There are 8 hidden switches. A switch that is on adds its own fixed numbers to the row, and there is some noise. The rows also spread widely along 9 directions, which tell nothing about the answers.
Known rows, each followed by its switches (1 for on, 0 for off):
[  3 -11   7   1  -2  14 -23  -6 -16  17   3  46  -1  -7   3   9  13  -4
   2  30 -33  -3 -19  17 -20 -20  18   0   2 -10  -6   5 -12   0  12  16
 -13   3   4  -1  -9] : 0 0 0 0 1 0 0 1
[  5   1 -34   5  14 -26  -7 -24  11   8  -7 -10  -5  30  11  27 -40   6
   7  -9  -6  26   2   1  16   8  21  -3 -12  15  -6  -5  20  18   0  16
  25   3  -5 -14  14] : 0 0 0 0 0 1 0 0
[ 17 -21 -32 -19 -18 -26 -19  -3  13  -2  12 -22  -9  -5  28  16  10  20
  24   6  -5   1   2  27 -20   3  12   9 -23   5  32  -4  17  12 -34 -43
   6  -4   1   2  11] : 0 1 1 1 0 1 0 0
[-15  19  -2  14  12  15   6  23   0 -11  25  50   4   4   2 -18   1  -8
  -4  43 -16 -16  -8  16 -12  -5  -5  -2   0  11 -10  14 -13  -1 -18 -21
   4 -10 -17  14  -2] : 0 0 0 0 1 0 0 1
[-20  26 -21   8   4  24   1  11   0  -4  14  33   4  -9  -6 -11  11  -9
   8  39 -26 -12   5  28 -19 -13 -11  23   2  13  -4  29   0  -3 -16 -31
  12  10 -21 -13  15] : 0 0 0 1 0 0 1 1
[  6  25  -2 -35  -6  20  -1   2   5 -25   0 -10   3  -6  23  14  -5  -3
  42  -4  -1   2   5  26  -9 -19  -8  40  -4  20   5  14 -12 -11 -24 -46
  15  26  -1 -24  48] : 0 0 1 0 0 1 1 0
[-15   6 -24 -31   1 -11  -3 -17   4  -1  23   3   4   0  -6  16  16 -14
  30  23 -25 -13  -3  23 -28 -11   7 -16  -5   6  19  14  18  18 -16   4
   7   1 -23 -13  -8] : 0 1 0 1 0 0 1 1
[  5  -7  -1 -15 -10   1 -14   0  -2   2   1   0   2   9  21  10   4   7
  23   7   5   5  -2  -4   2 -21   4  -1   1   6   0  -3  -5   4 -12 -13
  -8  25 -11  -4  17] : 1 0 0 1 0 0 0 0
[-17  -2   9 -20  -7  10  -6  -3  -4 -15  11  25   8   9  15   8  35  -5
  32  37 -10 -11  -3  11 -11 -37 -19 -13  -2   6  -3   8   8  11   1  -8
   0  17 -16  -7  -7] : 1 1 1 0 1 0 0 0
[  0   8 -53   2  14  -3   0 -29  17   9   7   7  -9   5 -13  17  -5  -6
  12  22 -52  10   7  36 -22  11  29  22 -15  -1  14  19  21  -1  -8  10
  15  -1   1 -25  12] : 1 1 0 0 1 0 0 1
[  5 -18 -10  -3 -18 -13 -22  -4   2 -15   4 -12  -1  15  51  29 -21  18
  25   2  22  -1  -5  23   4 -30 -13   8 -15  15  12  -5  14  15 -13 -44
  10  13   6  -3  25] : 0 1 0 1 0 1 0 0
[ 30   9 -15  -8 -15  -7  -6  10   3  11  -6  21 -11 -10   7 -12   9  -4
  -7  41 -15  14 -14  22 -12   9  -2  -5  -4  -2  18  -5   9  -1  16   5
  19   4  -2   5   3] : 0 1 0 1 1 0 1 0
[  3 -19 -12 -27 -14 -12 -26  10   5  -2  14  -9  -1  -4  26   7  14  14
  28   9  14  -6   0   1 -13 -22  23 -19  -8   7  13 -14 -18  17 -39 -40
 -18  12 -11  14   8] : 1 1 1 1 0 0 1 1
[ 37 -16 -11  -8 -24  -2 -22   8  -4  24  -6   9 -12 -16  16   3  14  10
  -8  28 -17   8 -16  25 -21  -1  18   8  -8  -9  22 -10  -5  -5  -7  -8
  -6   5  11   8   9] : 1 1 0 0 0 0 0 1
[ 27   4  18 -41  -1  -5   4  -6  -3 -14   9   4  -1  26  35  30 -12 -10
   9  12 -10  10 -44  27  -7 -13  27 -42  -4  -9  21 -20 -19   4   3  30
   3  -6  17  12  -9] : 1 1 1 0 0 0 0 1
[ 11  -1  -8 -11  -8  16 -14   5  -6   0 -24   3  -2   4  17   0  -4   5
  14   7   3  23  -4   1  12 -17  15  11   2   9 -13  -3 -17   1  10 -17
   5  43  -4  -6  35] : 1 1 1 1 0 0 0 0
[  4   2 -23  -5  11  -8  -5 -36   9   0  13  -8  -2  31  22  44 -23   0
  20   3 -28   6 -10  31  -6 -12  18   4 -13   0  13   6  17   7 -11  15
  13  -4  10 -25   8] : 1 0 0 0 0 0 0 1
[-16 -17 -30   8  14 -13 -26 -24   7  -4  16  -3  -2  22  28  32 -43  18
  26  -4 -10 -12   8  21   1 -20  29  16 -22  15 -11   6  -1  24 -28 -37
   1 -12   7  -5  21] : 0 1 1 0 0 0 1 0
[ 62  -1  -9  -7 -38  15 -24  28  -8  32 -35  11 -16 -36   7 -24  21  13
 -19  20 -15  29 -15  18  -9  17  10  34  -2  -5   9 -15 -21 -18   7 -24
  10  26  13   1  35] : 0 0 1 0 0 0 0 1
[ 28 -13  -5  -7 -11  -7 -23  12   0  10 -23  -1  -7  11  28  -1 -23  11
   5  -1  28  33  -8 -19  24 -12  23 -13   0   7  -8 -26 -19   6  12  -4
  -2  35  -1  12  28] : 1 1 0 1 1 0 0 0
[  2   4  -6 -58  14   6  -6 -34   1  -5   0  -9   1   8  -1  33  -6 -18
  51 -12 -27  13  -5   8 -14 -18  52  -2   0  -3   2   4 -21   0   0  29
 -10  22   3 -20  18] : 1 1 1 0 1 0 1 0

New rows, each followed by its switches (1 for on, 0 for off):
[-21  24 -11   4  12  -7  13  -3  12 -33  28   4   9  40  33  21 -31  -5
  18  17   2 -15  -8  29   6 -19 -31 -11 -12  25   4   9  24  16 -26 -23
  31 -11 -12  -9   9] : 0 0 0 0 0 0 0 1
[ 20   3  -1 -28  -1  -1 -10  -1   2   2 -10   3  -5  10  18  11 -11  -4
  15   8   8  25 -14   0   7 -15  28 -28  -2   5   0 -22 -21  10   7  14
   3  21   2   3  10] : 1 1 1 0 1 0 1 1
[  8 -20 -20  -5 -16 -25 -28 -17  -3  36  -4   7  -4  -2  -3   8  25  10
   6  25 -13   8   3 -10  -6  -7  -7 -19  -5   1   1  -8  31  27   8  22
   5   6 -22  -9 -14] : 0 0 0 0 0 0 1 0
[ 23 -22 -24   9   1 -20 -20  -5   6  14   5   4 -11  17  28  14 -20  20
  -9  13 -13  11 -12  18   0   8  37  -5 -19  -2   5 -15  -5  12 -14  -8
   1 -16  16  18   3] : 1 1 1 0 0 0 0 0
[  9 -17 -23  -9  -6 -21 -21 -15  -1  13  -1   1  -4   9  10  19   0   9
   8  14 -19   7 -11  16  -5  -3  21 -15 -14   1   5 -10  14  23  -3   7
   7  -3  -2  -2  -5] : 0 1 1 0 0 0 0 1
[  5  30 -12 -29   0  -2  11  -5   4 -14  -2   2   1  10   8  17 -12 -19
  17  15  -2  14 -14  22  -3 -11  -5 -18  -1  17   9   0  10  10   7  14
  29  17 -12 -16  12] : 0 1 0 0 0 1 1 1
[ 29   5 -23 -36 -24  -1  -8  -5   1  21  -3   8 -10 -36 -19  -8  52  -6
   9  39 -52   3  -3  36 -42  18   7  22  -7  -9  29  12  12  -6  -2   2
  10   3  -7 -11   2] : 0 1 1 0 0 0 1 0
[ 20   1  13  -5 -15   9  -7  22 -10  -8   0  31  -2   1  29  -7   2   3
  -8  36  -7  -1 -26  26  -2  -9  -5  -1  -5   5   0  -6 -16   1   2 -20
   9   0   5  20   8] : 0 1 1 0 0 0 0 0
[ -4  11 -29   4   5  11  -2 -15   0   4  -3  27  -6   3  -1  12  19  -7
   4  36 -39  20 -10  35 -14  -7  14   0  -6   3   5  13  12   4  13   9
  21  16  -4 -16  -4] : 1 1 1 1 0 1 0 1
[ -3  10 -16   8   7   4  -2   0  -3   0   7  31  -1  10   2   4 -13  -8
  -8  33 -28  -1 -18  29  -8  -1   8  -1  -5   5  -3   8   3   7   2   4
  14  -6  -4   3   3] : 0 1 0 0 0 0 0 1
[  6   7 -12 -12  -8  -9  -3   8  10 -14  -7  -8   0  16  23   3 -26   4
  20   3  18  10   3   5  14  -9 -13   4  -7  22  -4  -9  10   9  -3 -22
  22  20  -9  -6  34] : 0 1 0 0 1 0 0 0
[ 18   8 -17 -13 -10   8  -7  -7  -5  10 -29   3  -6  -3   0   7   7  -5
  10  14  -9  33  -3   7   3  -7   4  13   2   8  -4   0   6  -2  21  13
  16  41  -9 -19  26] : 1 1 0 0 0 1 0 0
[ -1   0 -26 -46  13 -18  -9 -26  10   0   2 -15  -1   6  -8  21 -13  -8
  42 -11 -18  10   7  -1  -8   1  43  -9  -7   7   1  -1  -3  17 -11  17
   1   7 -10 -14  14] : 0 1 1 0 1 0 1 0
[ 11 -16 -12   3 -23   3 -33   0  -7  31 -14  26  -6 -18   3  -2  36   7
   5  42 -10  10  -1   3 -13 -26  -4  -4   0  -3   0  -7   8   9  15   3
  -7  27  -9  -5  -4] : 1 1 0 0 1 0 1 1
[  1   3 -36 -23  12   4  -8 -26   5  10   2   4  -8  -7 -10  19  10  -8
  25  11 -43  17   4  24 -25   3  48  13  -8  -2  10  16  -6   0  -7   8
   2  13  -2 -17   7] : 1 1 1 1 0 1 1 0
[ 13  19 -21 -19   5   3   2   6   7  -4   5   7  -5  -3  -1  -6 -13  -8
   7  17 -25   6  -5  24 -11  15  25  12  -6  10   2   6 -17  -2 -15 -12
  15  -2  -3   2  21] : 0 1 1 0 0 0 1 0
[ -8   7   8 -31   9   2  -8  -9  -7  -6   3   9   8  15   9  15 -11  -9
  29  -3  -3   3  -8  -8   6 -21  19 -20   5  10 -17  -2 -19  15  -3  11
  -1  13 -14  -4  10] : 0 0 1 0 0 0 1 0
[ 13  18 -37  20  -3  -1  -8 -13   7  15 -10  13  -9   8   8   7 -13   1
  -9  28 -22  20  -3  31   1  -2 -11  14  -6   9   4   9  28   6  16   1
  38  12   0 -24  15] : 0 0 0 1 0 0 1 1
[ 25 -31 -19 -14 -18 -41 -28 -20   0  22 -15 -11  -9   9  22  26   8  19
   5   9   0  24 -11   2   4  -3   9 -32 -17   2  13 -27  32  33  14  21
  14   2  -3   1 -13] : 0 1 1 0 0 1 0 0
[ 40  35 -21 -20 -22   0  17  32  19 -11  -3   2 -10 -15   9 -31  10  -3
  -9  41  -9  13  -8  37 -12  28 -23  16  -9  15  26  -1   4 -10 -15 -36
  41   1  -6   8  26] : 0 1 1 0 0 0 1 0
[-11  -8  -1 -30  12 -17  -8 -21  -1 -16   9  -7   6  32  21  34 -27  -1
  32 -11   0   0 -13   1  10 -19  22 -27 -10  13 -10  -8  -2  28  -7  10
   4   1  -9  -1   7] : 0 1 1 0 0 0 0 0
[  1   6 -28   3   6   4 -11 -10   6  11  11   9  -5   5   8  12  -6   1
  10  19 -20   7   0  19 -11  -9  20  10  -5   3   6   9  -1   2 -16  -8
   4   6  -1 -12  11] : 1 0 0 1 0 0 1 1
[  6 -15 -37   1  -2 -30 -12 -29  17   8   3 -15  -7  29  22  27  -8  18
  12  14 -15  12   1  17   5  -2   4 -10 -22   7  10  -8  36  26  -8   2
  21  -6  -1 -10  -1] : 1 1 1 0 0 0 0 0
[  7  -6 -13 -20 -12   1 -20   1  -1  20  -7   9  -2 -17  -3  -4  36   0
  25  19   2  18  13 -19 -12 -17   8  -4   6   2   2  -1  -3   5  -2  -3
 -13  35 -24  -7   5] : 1 0 0 1 1 1 1 0
[ 22  -4 -39 -37 -12  -8 -17  -8  15  20   0 -28 -10 -23  -5   9  29   7
  31  -5 -19  16  19   6 -27  10  35  18 -10   4  24  -2  -3   1 -42 -22
  -5  17 -11 -17  20] : 1 0 1 0 0 1 1 1
[ 12   4   3   4  10  16 -18  -8 -14  -2  -9  25  -5  10  31  32 -53  -5
   1   5  -6  13 -29  30   3 -27  36   8  -3   4 -12  -2 -31   0  15   5
   6   9  28  -1  23] : 0 1 0 0 0 1 1 1
[ 63 -21 -21 -13 -42  -4 -42   0 -11  60 -36   7 -22 -51  -5  -8  49  12
 -11  25 -30  35  -7  12 -30  15  17  29   0 -20  25 -10   5 -11  26  11
  -2  28   9  -9  10] : 0 0 0 1 0 1 1 0
[ -9 -23 -16  -5  -1 -16 -29 -17   2   9  15   1   1  10  15  25  -4  13
  27   1  -5 -10   4   3 -11 -22  13  -2 -12   5   2  -1  10  20 -24 -13
 -10  -1  -7  -8   3] : 0 0 0 0 1 0 0 1
[ 10  -4   4  -5   1  -5  -8  12 -10   4  10  33  -1   4  10  -1 -14  -5
 -11  28 -16  -5 -26  12  -9   2  24 -16  -3  -2  -4  -4 -22   4  -3   8
  -8 -14  -2  28  -4] : 0 1 0 0 0 0 0 0
[-10 -26  -5 -25  14 -21 -30  -8   1  -2  17   0   1  15  18  22 -33   8
  33 -15  11  -7   0 -18   2 -20  57 -27 -11   7 -14 -16 -33  27 -28  -9
 -28  -6  -5  21   4] : 0 1 1 0 1 0 1 0
[ -8   0 -11   5  11 -12 -10  -2   5  -4  10  22   1  21  19  10 -32   0
   8  19   3  -1  -6   5   7 -14   6 -18  -6  14 -12  -4  -1  18   0  -1
   8  -6  -6   9   2] : 0 1 0 0 1 0 1 0
[ -9 -10 -10  -6  -7   6 -19 -15 -11   4   7  20   1  -5   9  25  13  -2
  19  24 -26  -8 -11  32 -22 -27   3   7  -8   3   5  13  11  10   0  -4
   1   9  -3 -14   0] : 0 1 0 0 0 1 0 1
[-10  16 -20 -18  21  -6  17  -7  10 -11  27  15   2  17  -1  12  15 -13
  13  22 -26   4  -8  14 -16   4  22 -31  -6   7  11   6  -1  11 -27  13
   8 -13 -19   1 -21] : 1 0 1 0 0 1 0 1
[  2 -11 -13   8  23 -15 -20 -31  -8  15  -6  22  -5  31  15  32 -44   1
  -3   8 -20  18 -22   8  15 -12  43 -27  -8   2 -23 -11  -7  29  27  42
   8 -10  11   3  -9] : 0 1 1 0 0 0 1 0
[ -6  -5 -26  -5  19 -24 -12 -27   5   8  10   3  -2  26   7  27 -41   0
  11   4 -16   4  -7   7   3  -4  35 -18 -12   8  -8  -2   6  26  -4  21
   8 -13  -3  -1   1] : 0 1 0 0 0 0 1 0
[ 11  -1 -20 -52  -4 -23  -4  -3   6  10  14  -7  -4 -14 -18  -4  27  -8
  22  14 -26   0  -3   2 -29  18  35 -22  -7  -1  18  -5  -5  15 -24  12
  -7  -8 -23   9  -8] : 0 1 1 0 0 0 1 0
[ 37 -34 -10  17 -35  -3 -47  17  -6  20 -21  -3 -12 -14  42   1 -21  36
  -3   6  14   4  -2  17   3 -11   3  44 -16   6   1 -14  -9   0 -11 -61
  -5  16  21  10  45] : 0 1 0 0 0 0 0 0
[  0  -5  -7  -9  -4  -4 -24  10   0   9   4  10   2  -3   9  -1  -5   6
  18   7  13  -1   6 -11  -2 -18  11  -7  -1  12  -8  -9 -14  12 -19 -20
 -11  12 -15   5  15] : 0 0 0 0 1 0 1 1
[ 60 -20  20 -33 -34  -7 -20   6 -11  25  -5   7 -10 -11  30   9  28   7
  -8  26 -13  12 -35  16 -20  -2   9 -11   0 -22  32 -22 -10 -11   8  21
 -11   1  18  14  -7] : 1 0 0 0 0 0 0 0
[ 29 -20 -23  -3  -5  -6 -26 -15   2  28  -6  -6 -10   1  13  18 -13  16
   4  -1 -23  17  -2   9  -8   5  38  25 -10  -8   5  -5  -7  -4 -11   0
  -9   6  14  -6  22] : 1 0 0 0 0 0 0 0
[-27   0 -28  -6   1 -10  -5 -10  10 -18  29   0   6  13  13  19   2   2
  30  20 -16 -23   5  33 -18 -19 -11   2 -16  16  14  18  29  20 -30 -35
  12  -2 -19 -14   5] : 0 1 0 1 0 0 0 1
[ -4   8  11 -36  -3 -10   7  -3  -2 -26  14   8   8  18  23  21  11 -10
  25  20  -1  -3 -22  18  -5 -20 -13 -36  -5  11  10  -4   9  18   0   6
  15   1 -15   3 -13] : 0 1 1 0 0 1 0 0
[  9  10   7 -45 -22  22 -12  -2 -16   4 -14  16   2 -26 -12  -2  45 -14
  27  28 -28   3  -7  17 -23 -20  -5  13   7  -1   0  11  -4  -1  16   4
   3  34 -16 -18  13] : 0 1 1 0 0 0 1 0
[ -2   9  -1 -18 -18  28 -19   9  -1   0  -1  11   4 -18   8  -2  25   0
  37  18  -1  -5  13   8 -16 -36 -12  33   5   9  -1  12 -13 -12 -18 -39
  -8  40 -13 -22  34] : 1 0 0 0 1 0 1 1
[-21   1 -26 -27   4   4 -11 -21  -6  -1   4   3   4  -5 -14  23  14 -13
  37   5 -27   1   3  15 -22 -18  23   7  -3   8   3  20  11  12  -6   3
   1  29 -23 -25  11] : 0 1 0 1 0 1 0 1
[ 27  22  20 -40   3   5  13  -8  -8 -13   9   9   2  19  22  29 -26 -23
   7   5 -20  10 -45  33 -10  -5  19 -19   3  -6  18  -4 -17  -9   9  39
  13  -2  16  -5   7] : 0 0 0 0 0 0 0 1
[ 33  -2 -21 -12  -9   5 -19 -13   8  11   1  -9 -12  -1  30  23  -8  10
  12   7 -22  16 -11  38 -16  -5  28  22 -11  -6  25  -3 -11  -9 -14 -18
   5   7  27 -12  23] : 1 0 1 1 0 0 1 1
[ 36  -5 -14  -9  -5  -3 -15   1   7  16 -15  -5  -9   5  18   6 -22   9
   5  -2  -1  29  -2  -1   6   7  30  16  -4   1   1 -15 -16 -10  -4   0
   1  18  12  -1  33] : 1 0 0 0 1 0 0 0
[  8   8 -22 -20  10  13 -12 -25   6  -8  19  -2  -5  -3  19  38 -21  -4
  30  -5 -39  -3  -6  52 -32  -8  42  41 -16   0  19  20 -17 -11 -35 -26
   3 -10  25 -21  25] : 0 0 1 0 0 1 1 1
[ 20   0 -10 -25 -24   1 -19  11   4  -6 -10 -15  -3 -10  25   0  -3  12
  25   5  11   4   5  15   0 -14  -8  25  -8  17   3  -5  -3   4 -17 -48
  13  25  -3  -7  43] : 0 1 1 0 0 0 1 0
[ 15  -5 -23 -22  -9  -1 -14   3   1   8  -3   0  -5 -16  -5  -5  11   5
  15  11 -28   2   3  16 -19  12  24  26 -12   2   5   7  -6  -1 -19 -20
   0   6  -5  -2  24] : 0 1 1 0 0 0 0 0
[-43  13 -32  12  46  -1   6 -28   6   3   4  28   6  41 -22  12 -18  -9
  20   8 -26  19  16 -24  20  -8  32 -23   0  18 -44  12   3  26   5  36
   9  11 -32 -15  -6] : 1 0 1 0 1 0 0 0
